There are 4 ways to turn a row about zero (a turn may also mirror it). The second row of each pair is the first, turned, with some noise.
In the rows, zero is written as 128.
Known pairs, each followed by its turn:
[126 160  98 195 138 139]
[105 115 105 192 158  96] => (2)

[126 110 132 142 184 100]
[148 162 126 105 126 173] => (0)

[143 106  76 128 107 126]
[152 149  95 132 168 141] => (1)

[160 155 132 139 136 117]
[136 144 117 124 148 100] => (2)

[ 75 134 169  91  53 129]
[ 98  75  44 124 110 102] => (3)

[181 194 130 192 156 139]
[151 104 205 176 154  81] => (1)

[132 170  98 146 115 136]
[107 135 114 110  96  87] => (0)

[123 183 128 143  86 126]
[129 105 149 140 127  64] => (2)

[125 143 152 168 112 140]
[108 124 175 112 147 124] => (1)

[187 105 128 135 124 126]
[132 124 169 112  85 157] => (3)

[150 125 126 104 101 100]
[114 127  98 167 133 116] => (0)

[164  93 134 175 136 102]
[105 153 171  80 116 144] => (3)

[165 158  59 159  92 111]
[183 185 133  98  82 112] => (3)

[102  95  91 163 154 142]
[137 123 131 152 144 192] => (1)

[171 145 151 127 127  83]
[146 163 107  98 122  88] => (2)

[104 133  88  70  73 126]
[ 58 129 129 165 160  90] => (0)

[116 143 142 177 127 143]
[107 137 137 168 125 110] => (2)

[ 78 141  79 210 121 134]
[127 218  84 115 160 135] => (3)

[115 137  95 136 134 197]
[167 171 167 134 132 169] => (1)

[210 124 143 126 115 173]
[130 124 168 158  59 178] => (3)

[141 210 157 142 140 130]
[158 102  77  78 110  87] => (0)

[ 46  96 140 113 118 170]
[ 89  92 177 139  79 189] => (2)

[112 179 123 149 121 124]
[131 136 120  94 120  80] => (0)

[134 109 179 146 130 118]
[ 72 123 142 129 119 118] => (1)

[123 141 119 149  81 125]
[135 122 142  94 164 126] => (1)

[112 131 136 108 121 145]
[117 107 134 123 153 118] => (0)

[125 108 207 142 133  94]
[ 51 103 145 108 133 109] => (3)

[172 165 114 155 148 139]
[129 140 117 150 181  91] => (2)

New pairs. What belongs after each?
[151 153 127 168 161 144]
[117 179 159 156 126 125] => (3)

[133 134 121 132  83 177]
[113  91 151 144 116 100] => (0)

[148  99 138 119 177 192]
[125  76 154 108 116 189] => (0)

[145 153 148 135 132 155]
[115 138 134 164 106 131] => (3)

[113 147  96 148 112 111]
[156  99 133 114 154 133] => (1)

[127 131  63 128 145  99]
[175 101  99 150 150 143] => (1)

[171 127 173 113 140 146]
[101 100 167 153 101 141] => (3)

[129 102 155 127 132 137]
[ 99 111 133 129 130 150] => (3)

[148 130 128  82 127 145]
[144 165 108 127 107 100] => (1)

[103 114 110 148  80 127]
[129 126 121  87 168 153] => (1)

[133  82 112 102 125 145]
[101 123 152 152 137 162] => (0)

[118 134 137 109 125 202]
[109  64 161 109 136 127] => (0)

[122 133 136 147 132 147]
[108 136 139 148 137 124] => (2)

[187 135 155  88 137 166]
[153 165 169  88 175 133] => (2)

[ 80 128 124 115 178 106]
[123 162 127  90 168 148] => (0)

[132 130  48  74 111 137]
[232 113 109 130 122 132] => (3)

[ 96 153 137 128 129  91]
[ 99 111 115 111 100  94] => (2)

[117 130 150 146 142 134]
[118 120 152 141 117 137] => (1)

[107 145  85  99 133  69]
[168  77  79 118 128 121] => (1)

[135 129 128 123  96 131]
[121 145 118 109 146 112] => (1)

[100  68 183  67 107 140]
[141  87 148 176 213 153] => (0)

[111 164 129 162 121  91]
[112 121  99 147 108  76] => (2)

[123 171 122 127 140 122]
[123 131 100  96 125 111] => (0)

[111 171  94  96  79 168]
[139  65 177 124 149 116] => (2)

[139 117 108 151  46 130]
[118 124 149 190 103  71] => (0)

[132  48 140 106 132 118]
[121  80 145  80 151 172] => (3)

[ 96 148 124 123 164 183]
[162 150 168 131  91 161] => (1)

[120 144 149 142 163 168]
[126 143 178 152  97 142] => (1)

[144 190 115 166 139 113]
[134 137 101  88  84  92] => (0)

[210 153 131 114 131 121]
[143 120 188 137  73 114] => (3)

[ 59 120 130 130 123  94]
[127  78 113  87 109 172] => (1)

[117 158  71 132 109  87]
[141  74  93 126 130  97] => (2)

[133 154 121 138 121 129]
[130 146 123 137 116 118] => (3)

[ 97 130 169 113 138 142]
[ 91 105 112 155 150 128] => (3)

[161  86 127 150 210 168]
[143 110 149  93  99 218] => (0)

[116 173 136 123 125 132]
[112 112 150 122 134  94] => (2)

[152 132 114 190  98 136]
[153 133 123 192 139 102] => (2)

[163 154 132 100 122 126]
[142 105 145 148  92 103] => (3)

[147 102 117 112 142 162]
[131 169 121 152 122 140] => (1)

[122  80  86 152 171 152]
[121 127  95 169 157 193] => (2)

[130 180  67 131 124 102]
[124  74  90 125 159  80] => (2)

[ 90 125 127 115 164 125]
[121 146 134  93 162 141] => (0)

[127 113 115 133  90 131]
[120 131 150 161 121 111] => (0)

[ 98  76 118 126 125 183]
[134 120  93 132 155 195] => (3)

[142 163 124  94 142 124]
[103 118  80 111 131 126] => (0)

[133 137 141 180 201 115]
[ 77 178  83 149 144 117] => (2)

